The rows come from 4 hidden closed curves, with some noise, and rows from the same curve form a group. Each curve winds through 8 dimensions. The rows are also pushed far along 4 directions, which tell nothing about the answers.
Some rows, each with its group after it:
[ 13.3 -50.0  -4.2 -22.4 -38.7   6.2   6.3 -31.4  -1.9 -42.8 -22.2  10.0
 -23.2  -0.6  19.4  36.7  29.9]  z_997
[ 12.3  -9.3 -12.1   4.5 -17.0   5.6 -11.8   6.9   0.0 -24.6  11.3   7.6
 -14.4  26.0   3.7  -5.4   3.8]  z_606
[ 51.9  -7.9 -14.8 -23.8   1.3   6.0  -2.1  27.9 -12.4 -21.9  35.6 -13.5
  25.3  32.6 -22.5 -19.2   7.7]  z_606
[-25.9 -25.7  22.8   1.3 -30.4  -3.6  26.8   9.4 -32.8   8.7 -62.8  17.6
   4.7 -15.6  38.2  13.3   4.8]  z_606
[  8.1  23.8 -16.7 -26.8 -46.3  15.8  15.1  19.0  16.0  -0.8   6.5   6.5
 -13.8 -23.1  -7.6 -12.3  15.0]  z_997
[ 16.4 -18.3  -9.7 -26.2   3.3  -6.0  -9.1   0.6 -28.7  -9.6  12.4  20.1
  36.2   2.6 -29.2 -24.3   2.9]  z_997
[ 11.5 -11.8 -15.1 -11.7  -2.1  -5.9   4.8  -3.2   3.5 -11.6   8.6  -3.2
  -2.2 -20.8  11.2   3.0   0.9]  z_997
[ 55.9 -49.5   6.9 -15.8 -28.8  19.1   0.9  13.0 -24.6 -25.7   2.2  23.1
  30.1  -9.8  27.1 -32.7  11.7]  z_606
[ 20.0   5.4  10.5  -3.2  -4.7   9.5 -10.8 -19.1  21.0 -15.7  23.6   3.8
 -33.9  15.7 -26.5  27.1  12.2]  z_606
[ 2.1  8.8  3.0 -0.6 -6.9 -3.5  7.7 32.0  5.3  0.4 19.3 -5.3 -6.4  2.9
 24.5 -6.0  5.7]  z_689
[ 46.5 -34.1   6.3 -19.0 -38.7  -3.1  15.2 -11.1   3.5 -35.4  -1.0   6.2
 -15.0   7.9  54.9   7.2  31.0]  z_689
[-30.8  -2.6   1.2  -6.2   5.9   8.9  -1.9 -12.8  11.3   8.2 -10.7  10.5
  -6.8   5.1   4.4   5.6  -2.2]  z_997
[-14.4  29.7  -3.7   2.2 -32.0  12.8  10.4   0.4  20.2   2.3   4.8   6.5
 -24.5 -16.5  -0.7  -0.2  24.2]  z_997
[  5.9 -25.3   9.1  -6.6  -4.6  -4.7   2.0   1.7   4.9 -15.1  -4.5 -16.4
 -15.2  27.7  19.4  15.4   8.3]  z_689
[-30.6  33.6 -20.5  -3.9  25.3 -34.5 -15.9  21.5 -18.6  24.2  24.4  -1.2
  16.8 -14.3 -38.9 -21.7 -18.6]  z_997
[ 28.7   4.6   2.2  -4.5 -20.9  -3.0  -2.5   5.9  12.4 -15.9  19.3   2.1
 -22.2  15.0  25.3   5.3   9.2]  z_689
[ 27.8 -18.5   1.9 -12.1 -34.2   7.2  17.1  15.8 -16.6 -13.4 -14.1  14.5
  28.0   2.9  23.4 -25.7  10.7]  z_606
[ 12.2  23.6   3.2 -21.1  -6.9   2.5  11.7   4.1  30.4  19.8   5.5  -9.8
 -12.2 -22.5   6.2  -7.4  -9.8]  z_667
[  1.1  23.3 -18.5   3.5  -2.1  -5.0  -5.0  28.6 -15.7   1.9  27.1 -15.0
  17.1   0.4 -12.2 -17.4  16.9]  z_689
[-31.2  65.6  -2.8  18.4  20.5 -14.1 -27.7  -3.6  12.1  44.4  14.4 -14.2
 -13.2 -29.1 -37.4   1.4 -16.0]  z_667
[  1.2 -15.1   5.6  -7.2  18.9 -15.8   3.8   4.4 -17.6  -0.7   4.4   1.6
   5.6  15.7 -11.1  -9.4  -2.0]  z_667
[  9.0  -3.4  16.0  12.6  15.9  22.8 -12.4 -31.6  16.9  -2.2  -4.8  -6.7
   9.6  31.2  -3.7  12.4   6.4]  z_606
[ -4.2  -7.7  10.8   1.3   7.2 -12.0   8.1 -32.3   8.1 -11.7 -22.9  -4.0
 -16.3  46.8   9.3  33.4   2.6]  z_997
[ 37.0 -16.8   6.1 -11.1 -33.5  27.4   1.5 -13.3  19.0 -21.8 -15.8 -13.4
   1.0  20.1  -2.1  15.2  11.8]  z_606
[ 18.6  28.4   6.5   2.1 -45.3  24.3  16.4  23.2  29.0   3.5   3.6 -14.5
 -46.3 -25.0  18.3   7.5  16.8]  z_689
[ 22.1  -1.5  13.2  -4.8  -2.4   4.9  -5.2 -13.5  20.7  -3.4  13.5  15.8
  -2.0   1.0   9.4  -3.4  -5.5]  z_689
[-14.8  36.4 -13.5   0.9  22.6   7.3 -15.0 -11.3  15.9  20.0  18.1 -11.3
   2.7  -4.9 -38.4 -11.2  -4.6]  z_667
[-46.0 -13.4 -14.4  -8.2 -29.7 -27.7  13.8  32.4 -66.0  14.8 -28.3  36.5
  18.5 -67.6  17.8 -25.7   9.7]  z_997
[ 14.8 -31.3  -9.7 -27.6 -31.0   3.1  23.7  -7.2   7.1 -18.0 -30.8  -7.5
  -8.8  -9.2  31.0   5.0   4.7]  z_689
[ 11.4  16.4 -28.7  -0.1   1.6  -9.3  -7.0  38.2 -25.1   0.3  32.8  -2.9
  27.9 -25.2 -21.4 -29.9  -2.6]  z_606
[-34.8  40.4   6.7  33.2  16.6   8.9 -20.4  -4.7  21.6  16.0  16.3  -6.9
 -25.0   8.4 -24.4  22.0  -1.2]  z_667
[ 13.4 -12.0  -6.0   4.0  -1.9   9.8  -5.4   5.7 -23.3 -14.2  11.2   3.2
  16.1  -0.1 -21.7  -4.7  19.1]  z_997
[ 54.2 -15.3  25.5 -13.3  -7.9  20.4  -2.8   1.3  27.0 -14.1  37.9   2.3
 -21.7   2.3   1.2   2.2  10.1]  z_606
[ -8.5   9.7  -2.4   1.7  -4.2 -22.3  12.9 -27.1  -0.9  -9.3  -8.2  -3.4
 -11.1   6.7   4.6  23.4  22.4]  z_997
[ -5.0   4.7  -4.4  25.6   7.5  22.7 -12.5   2.1  10.0  -3.0   3.5  -8.8
   2.3  16.0 -11.8  -0.2  -5.5]  z_667
[ 17.0  26.5   9.7  -4.0  -0.4   0.7  -0.1  22.2  -1.4  15.5  35.3   8.8
  15.6 -20.9 -10.6 -20.3   7.0]  z_689
[-18.4   4.6  -0.3  -8.8   3.4   2.5  -0.6 -21.1  11.4  -3.8  -5.5  -9.5
 -26.6  20.5 -26.8  29.3  10.9]  z_667
[ -5.4  24.8   3.6 -10.3  -7.0 -10.5   8.4  18.1   2.1  10.2   7.5  -4.7
 -21.4  -2.5 -15.4   8.5   0.5]  z_606
[-25.7  -4.3  -2.6 -18.9  -7.3   6.6   1.5 -33.6  10.5   7.0 -46.7  -8.8
 -13.8  -2.4   6.9  42.1  -2.7]  z_667
[ 23.2 -10.6   5.7  -7.9 -16.1  14.2  10.6  22.8  -3.7  -3.4  21.0  17.2
  -5.0 -27.0  13.2 -25.8  11.3]  z_667
[ -6.0 -11.1  -3.1 -16.8  10.1  -5.1   2.4 -22.5  -2.8 -14.8  -1.5  -4.4
 -12.5  27.7 -24.2  25.4  13.6]  z_667
[ 15.1 -23.5  -2.6 -17.8  -3.1   5.8  22.5  34.4 -29.2  -1.8   6.6   9.0
  42.6 -26.8   1.7 -27.7   4.2]  z_689
[ 33.6  19.7 -15.8  -5.6  -9.5  25.4  -4.3   2.9  31.5 -10.0  22.0 -20.1
  -0.1   3.1 -14.8   2.2   0.5]  z_667
[ -5.8  33.7  -7.9  21.7 -24.1  24.4  -7.2  21.8  28.7   9.2   8.6  -1.8
 -25.1 -14.8  10.1  -9.8  -8.3]  z_689
[ 51.1   3.9   3.6 -27.7 -39.7  -4.4  22.3  28.8   3.8  -7.6  20.4  10.2
 -12.2 -27.8  29.1 -22.8  11.2]  z_689
[  0.8   3.4   4.7  21.9  37.0  -2.6 -13.0  -2.3  11.0 -10.8  22.6 -20.2
   0.8  55.7 -28.6  17.9  -9.3]  z_667
[-35.6  -1.2 -10.1 -12.0  -5.7  -5.4  -3.7  -7.6   2.3   9.0 -20.2   8.6
 -13.0 -12.6   4.0   7.9  -9.1]  z_997
[  6.7  -3.9   5.2  -0.1  17.8  12.4 -14.1   6.3  18.4  -9.1  20.8 -13.9
 -13.7  39.8 -24.1  13.1  -9.2]  z_997
[-10.2 -45.3   6.4  11.7   1.7  -0.1  -7.4 -24.3 -25.2 -22.5 -44.0  -2.1
  -2.0  31.6   4.7  39.6   1.0]  z_667
[ 17.2  -7.8  16.4  25.3  21.9  18.1  -8.4   2.8  10.2 -15.1  28.8  -6.7
   8.4  35.5  -8.7   6.2   6.3]  z_606
[  7.1  24.5  -0.4  19.0  -9.2  -7.8  -1.7 -24.3  30.0  -8.2   9.5  -8.9
 -32.1   7.6  -8.8  14.7   6.0]  z_667
[ -6.8  15.0   2.6   3.2  -1.4 -18.2   0.8 -53.1  22.9 -15.0  -6.2 -10.3
 -29.8  28.4  -6.6  41.0  23.1]  z_997
[ -9.3  -0.2 -10.4 -12.8 -22.0 -12.4   6.2  -2.4  -7.0   7.0 -26.9   9.8
  -8.1 -18.5  33.8  -8.4  -3.2]  z_606
[ -4.0   5.9   0.2   2.2  57.0 -39.3  -6.0 -18.3 -17.8  -3.9  18.8  -0.3
  27.5  59.3 -24.1  -0.2  -6.9]  z_997
[-40.2  -5.1   6.9  33.0  -2.5   6.8   2.7 -24.0  -5.0  -0.5 -40.8   1.2
  -7.3   1.8  13.0  38.7   5.9]  z_606
[ 17.7  11.7  -7.2  -2.2 -20.0  34.6  -5.0 -10.3  56.0 -12.2  13.9 -26.8
 -17.9  13.6  -1.6   7.3   7.7]  z_689
[-32.9  -1.5   3.8  -9.3 -14.7  -3.7  11.8 -16.7  -9.7  17.9 -37.0  24.2
  -3.2 -44.6  32.0   7.2   3.0]  z_667
[-21.3  20.3  -7.4   3.8   4.0   8.1   6.1  22.7   1.7  22.9   6.0  -6.2
  22.2 -27.4  -9.0 -22.7  -5.5]  z_689
[-15.5   7.3   5.5  -4.0 -15.3   0.4   5.6  36.8 -21.7  22.5  -8.3  11.0
 -19.7 -37.0  18.3  -9.8  -5.8]  z_606
[  2.0  12.3   8.0  -1.7  -3.8  -1.4   0.2  37.3   1.0  18.4  11.3  13.8
  -6.5 -16.8   3.0 -26.4 -28.4]  z_689

New rows. What belongs after each?
[-27.4  -0.6   4.1  11.4  -2.9 -12.4   6.7   3.2  -3.7   7.6 -21.8 -14.2
 -23.1   3.9  23.9  14.8   4.0]  z_689
[-13.5   5.4 -11.8  12.3   6.9   1.3  -5.5 -28.4   7.5  -9.7 -12.3  -1.3
  -0.4  33.0   6.4  15.3   7.0]  z_606
[-28.8   9.7   0.3  28.9  40.3 -15.0 -20.9 -10.3 -16.1   0.9  20.2   6.0
   9.3  23.8 -24.6  12.9   0.7]  z_667
[-10.8 -21.9  -0.5   1.2  21.6 -29.1 -16.9 -27.1 -39.5  -3.7 -18.5   9.0
  13.1   0.1  -1.3  21.4   1.1]  z_667
[ -3.3  -7.1   2.8 -11.7  -9.9  -7.3  -0.5   6.9  -8.2   3.3 -15.3   3.0
 -11.8   9.1  18.1  -0.8  -2.4]  z_606
[ 37.9 -23.7   2.2 -10.1 -15.4  12.2 -10.9   3.9   3.6 -36.4  23.9   5.5
  -7.4  38.0 -22.4   5.3  10.9]  z_997
[-51.6  21.1 -27.5  10.6  -2.1 -31.8   6.7  24.6 -31.2  25.6 -27.2   5.3
   6.4 -43.3  14.6 -10.6 -22.9]  z_997
[ 21.7 -18.8  -8.6  -9.0 -25.0   3.1   8.3 -10.1  -7.5 -29.2  -4.1   0.7
 -22.0   2.0   1.8  18.9  22.9]  z_667
[  0.4   0.5   8.4   9.1  19.7 -16.2 -13.5  19.5 -33.0  18.8  13.0  16.5
  35.2 -16.8 -12.7 -31.3 -14.6]  z_667
[ -3.2  19.6  12.3  19.6  19.9  -5.7  -1.3 -42.9  44.9   0.2   2.8 -21.6
 -34.5  20.6   8.4  35.4   0.4]  z_997
[  2.3  15.9  -4.9 -21.9  -5.9  -2.7  10.5  -0.1   2.3  11.7  11.5  18.7
  15.9 -23.5 -16.0 -26.1   5.1]  z_667
[ 38.0  -7.9  13.9  -4.7  21.5  23.0   3.7  -8.2  44.9 -14.0  36.0 -25.0
 -14.7  28.5 -19.5   6.7  -2.8]  z_689
[ -9.4  63.9   3.3  12.0 -18.4  23.9  -6.6  37.1  26.6  32.3  19.8 -19.9
 -33.0 -20.9 -27.2   3.5  -1.2]  z_689
[ 47.5 -14.3   6.9 -22.6  -9.0  28.2  12.8  16.3   6.2 -19.1  36.6   5.3
  11.1  11.5  -7.8 -18.2  22.9]  z_997
[-49.9  21.7  13.8  13.4  23.1 -37.3 -13.9 -12.9 -22.7  37.6 -13.8  11.1
  11.0 -13.9   0.6  -6.9  -2.5]  z_689
[-44.1  22.9   8.9  24.7   7.8  -2.0   8.0   8.0  -3.9  23.6 -14.0  -8.6
 -10.6 -13.2  15.2  16.5   9.0]  z_689
[ 17.8 -40.6   5.2  -1.3  -8.1   5.5  -4.2  -2.6 -23.0 -25.4 -19.1  -4.0
   3.6  23.1  -3.4  22.1   4.4]  z_667
[-19.9  -0.6  11.9  -5.4  -2.2   3.4   8.6 -42.4  37.9  -3.6 -33.4 -13.2
 -25.7  32.3   2.7  48.2  -3.0]  z_667
[ -6.2 -14.2  -7.0  11.7 -12.2   7.0 -10.9 -13.0 -21.0 -18.2 -12.2  18.1
  -2.2   2.3  -9.0  17.1  12.6]  z_606
[-28.7  -0.5   7.2  11.3  10.3  -9.9  -4.8 -11.9  11.3   3.9 -15.5 -22.8
 -25.2  25.8  13.5  24.6  -0.1]  z_689
[ -2.0   7.4  -1.3   6.1   0.0   8.3  -2.3 -28.8   9.2  -2.1 -14.2  -7.1
  12.2   7.3 -14.2  19.1   9.3]  z_606
[ -4.5 -21.6  12.3 -19.3  -2.4   7.6   6.0   9.4 -10.6  13.1 -22.2   2.5
   5.1 -15.4  13.0   2.4  -8.9]  z_667
[ 39.5   4.8  27.5  -0.6  -3.7  29.2  10.2  -4.2  40.4  -9.6  36.2 -15.9
 -20.8   8.9   1.9  15.0  26.6]  z_689
[ -3.3  16.7 -16.6   2.8  -5.4  -8.6 -10.5 -10.8   8.5   1.1  10.5   9.7
  -7.6 -16.4   6.3 -12.1  -1.9]  z_606
[ -1.3   6.7   3.9 -10.0 -26.5   0.1  21.1  37.7 -19.7  10.8  17.1  28.2
  -7.8 -52.1  13.0 -29.0  16.8]  z_667
[  0.1  -0.2 -11.0   0.8 -13.7  26.1  -3.4 -20.8  43.3 -16.1 -15.8 -36.7
 -38.6  29.9  -2.6  37.3   2.5]  z_689
[-18.0  -2.7   3.4  -2.7  10.9   8.8   4.5  18.2 -11.5   8.7   8.8  16.0
  12.4  -8.3   1.4  -5.9   2.2]  z_667
[ 12.5  14.7  -4.0   9.9  -6.7  26.8  -7.5 -16.7  38.7   1.9   3.6 -20.3
  -5.0  -6.4  10.8   4.4   0.2]  z_606
[-12.7   4.8   0.1  14.0  24.5  -2.9 -12.0  -1.3 -27.4   1.8   6.1   8.8
  22.0  24.1 -26.9  -0.6   4.8]  z_606
[ -7.9  38.4   3.4  -3.1  18.5 -12.5 -10.2 -10.0  33.2   8.7  25.9 -22.9
 -30.9  27.0 -34.6  23.8  -5.4]  z_606
[  5.8  -7.0   0.5   4.6 -24.7  -0.7  24.3   7.7  -1.1  -5.9  -4.8  21.5
  -4.6 -23.7  32.1 -21.3   6.2]  z_667
[  0.6  45.4 -17.1  -1.4  -6.7  15.8  -4.2  28.4  11.3  23.4  19.4 -10.8
  14.2 -29.8 -24.9 -20.6 -11.3]  z_667
[  1.7 -10.6 -14.8  -2.0   9.2  -8.9  -3.1   0.2 -15.4  -3.8  -5.6   0.4
  12.3   2.3  -7.4 -14.1 -10.9]  z_689
[ 15.4  22.3   2.4   8.0  -1.7  21.7  -6.5  23.5  -0.3   3.3  27.7  -0.4
  10.2   8.2 -31.2 -14.4   7.0]  z_606
[-35.3  10.7  -5.9  20.2   8.4   5.3 -17.2 -23.7  33.1  -1.0 -11.7 -21.6
 -19.5  32.7  12.9  29.3  -4.0]  z_689
[-22.2 -35.7  -1.0  30.6  36.7 -23.9 -32.0 -51.4 -31.2 -21.4 -12.4  20.8
  33.1  34.7 -10.1  12.6   1.0]  z_606
[-35.0   0.1   6.5  -1.2   9.8 -22.4  -9.1  -4.7 -16.1  11.2 -23.0  -8.3
  -3.7  17.0   2.7  22.6  -3.3]  z_689
[ 14.3  50.8   5.9  -2.2  40.9 -10.3 -20.3 -10.2  41.0  10.5  68.9 -21.6
 -20.5  22.2 -50.4  12.0   1.5]  z_667
[  5.6  -4.9   7.5 -12.6  17.5 -12.5   6.3   1.0  -1.8  -3.3  12.1 -26.2
  -1.6  22.6  -8.8  14.2  16.3]  z_689
[ -6.2  -5.3   5.4  15.2 -14.5   7.7   1.4   0.8  -4.4  -3.2 -22.2   2.3
  -0.3  11.0 -13.5  -0.9  -5.0]  z_667
[ -1.7  44.5   0.2  14.7   4.2   9.9   7.4  24.1  37.4  10.7  33.1 -15.1
 -13.0   3.9  -9.3  -5.3  -7.5]  z_667
[ 34.6  22.3  -5.6  -6.8 -48.1  20.8  19.5  10.3  33.8  -1.2  11.3   1.6
 -23.3 -44.2  18.1 -22.7   8.9]  z_667
[-10.9  11.2 -14.0  30.9  22.0  -9.7  -9.1 -12.4   5.0  -5.5  -0.6 -15.3
   1.0  20.5   0.9   7.8  -9.7]  z_667
[ 23.7  -8.1  17.3  -3.6   0.7  12.5   4.9 -22.0  13.1   0.0  -1.5   2.9
  12.4  -0.9  12.2   0.3   8.1]  z_606
[ 42.5  42.5  -4.1   2.5   2.6  20.6  -4.1  16.0  47.9 -17.0  74.4  -9.1
 -19.5  40.2 -35.3 -11.7  10.9]  z_606
[-32.0  21.2   0.9  23.4  -1.6  -3.6   3.0   3.6 -15.2  19.8 -22.7   9.5
  30.8  -6.0   2.8 -16.6  -2.7]  z_606
[ 37.0   7.1   5.3 -19.9 -21.9  18.2  25.0  40.6   5.9  -6.4  20.8  -9.1
  -8.0   1.9   4.7  -3.1  13.2]  z_606
[-23.1 -21.1   7.3  -9.1  14.6  -9.3  11.4 -20.9  -0.2  -1.6 -35.9  -5.4
  -2.7  32.1   1.9  24.3  -7.8]  z_667
[  8.4 -11.3   0.3  21.0 -10.7  32.7 -11.0 -39.9  52.3 -29.9  -9.2 -12.3
 -42.2  38.3  21.8  42.2   3.7]  z_689
[ 47.1 -17.6   0.4  -8.9   4.7  -7.4   3.5  -1.7 -18.4 -21.8  35.5  17.3
  31.4   0.4   5.3 -27.6  20.5]  z_689
[ 16.1 -42.0  -3.7  -5.2 -24.2  12.6   4.5 -12.6 -12.7 -24.1 -33.6  10.2
  -6.5   1.5  16.8   8.8   0.1]  z_689
[-25.2  15.1  12.2  13.7   6.0 -13.4   5.6  -7.2  -4.4  25.4 -13.2  11.6
   9.8 -35.4  11.9  -3.7  -4.4]  z_606
[  9.3  -3.6  10.7  -7.3   1.0  16.1   9.5  20.3  15.7  -1.9  21.9  -4.5
 -23.4  -0.9   8.9   2.9   6.0]  z_667
[ 11.4  -9.7  14.5 -13.9 -14.3   2.8   9.4   0.3  -5.2  -0.6  -1.7  13.3
  10.7 -15.7  17.5   1.2  12.5]  z_689
[-30.4  11.7  -8.6  24.3 -10.2  -9.6 -16.7  -5.9  -5.8   4.1 -11.8  10.0
  -3.1  -5.7  -4.4  -4.5  -6.6]  z_606
[ 40.7 -36.2  14.2 -22.3  31.6 -20.3  20.8   1.9  -9.8 -19.0  31.6   4.4
  23.8  16.3   9.6 -12.9   4.7]  z_689
[-14.9 -35.5   3.0   8.8   7.5 -16.7 -17.2 -38.9 -13.7 -12.3 -33.9  28.5
   4.6  15.7  27.7   6.8 -12.3]  z_689
[-32.7   0.9 -12.8  -5.0  25.8 -27.7  -6.0   2.6 -24.7  21.0 -12.4  20.9
  28.1 -12.1   3.4 -25.7 -29.4]  z_997
[ 10.9  -1.7  -3.0   0.4 -16.8  10.4  -6.9   2.7 -10.7 -14.5  10.0  17.6
  -9.4  -6.1 -18.9   5.0  12.8]  z_606
[-25.1 -14.3  16.4   9.8 -11.1  -1.2  -7.3 -44.9   1.7  -2.1 -38.0  13.0
 -33.1  -0.4   2.8  31.9   9.4]  z_667
[  2.7 -10.1   0.5 -18.6 -40.9  26.2  32.3  -6.6  30.9  -7.8 -30.9   4.2
 -17.5 -10.9  33.9  10.8   5.9]  z_667
[  8.8  -5.1   5.2  -2.0 -15.2   0.7  13.1  13.9   7.7  -8.3  -0.2 -19.0
 -26.0   9.1  22.0   9.0  11.5]  z_689
[ -8.0 -34.6   3.2  -4.0 -23.7  12.3  24.2   9.7  -6.9 -15.2 -41.2  -7.2
 -21.4   3.7  35.9  34.2   4.3]  z_689
[ 18.1 -20.9   6.0 -21.9 -24.2  17.4  27.9  -1.3   4.5 -10.0 -14.1 -14.8
   3.2 -16.1  12.2  12.7  25.9]  z_689
[-19.4  23.3   4.6   2.7   2.2 -27.8 -13.5  14.2 -31.7  27.9   7.7  11.6
  21.2 -22.8  -3.1 -27.6   6.9]  z_689
[ 48.5  -8.2   4.5 -28.4 -21.5  10.2  10.5   5.8  -4.1 -14.2  15.2  -8.1
   5.5  -6.2 -15.4  -1.6  23.2]  z_689
[-45.9  26.5   9.8  24.7 -26.6  -5.3   8.8 -18.8  14.9  25.6 -48.4   6.0
 -27.5 -22.7   4.7   5.1 -10.1]  z_667
[ -9.1 -12.4   2.5  -8.4 -40.6  28.7  28.6   6.1  19.9   3.3 -43.5  -0.7
 -22.6 -20.8  38.8   5.4  -0.6]  z_667
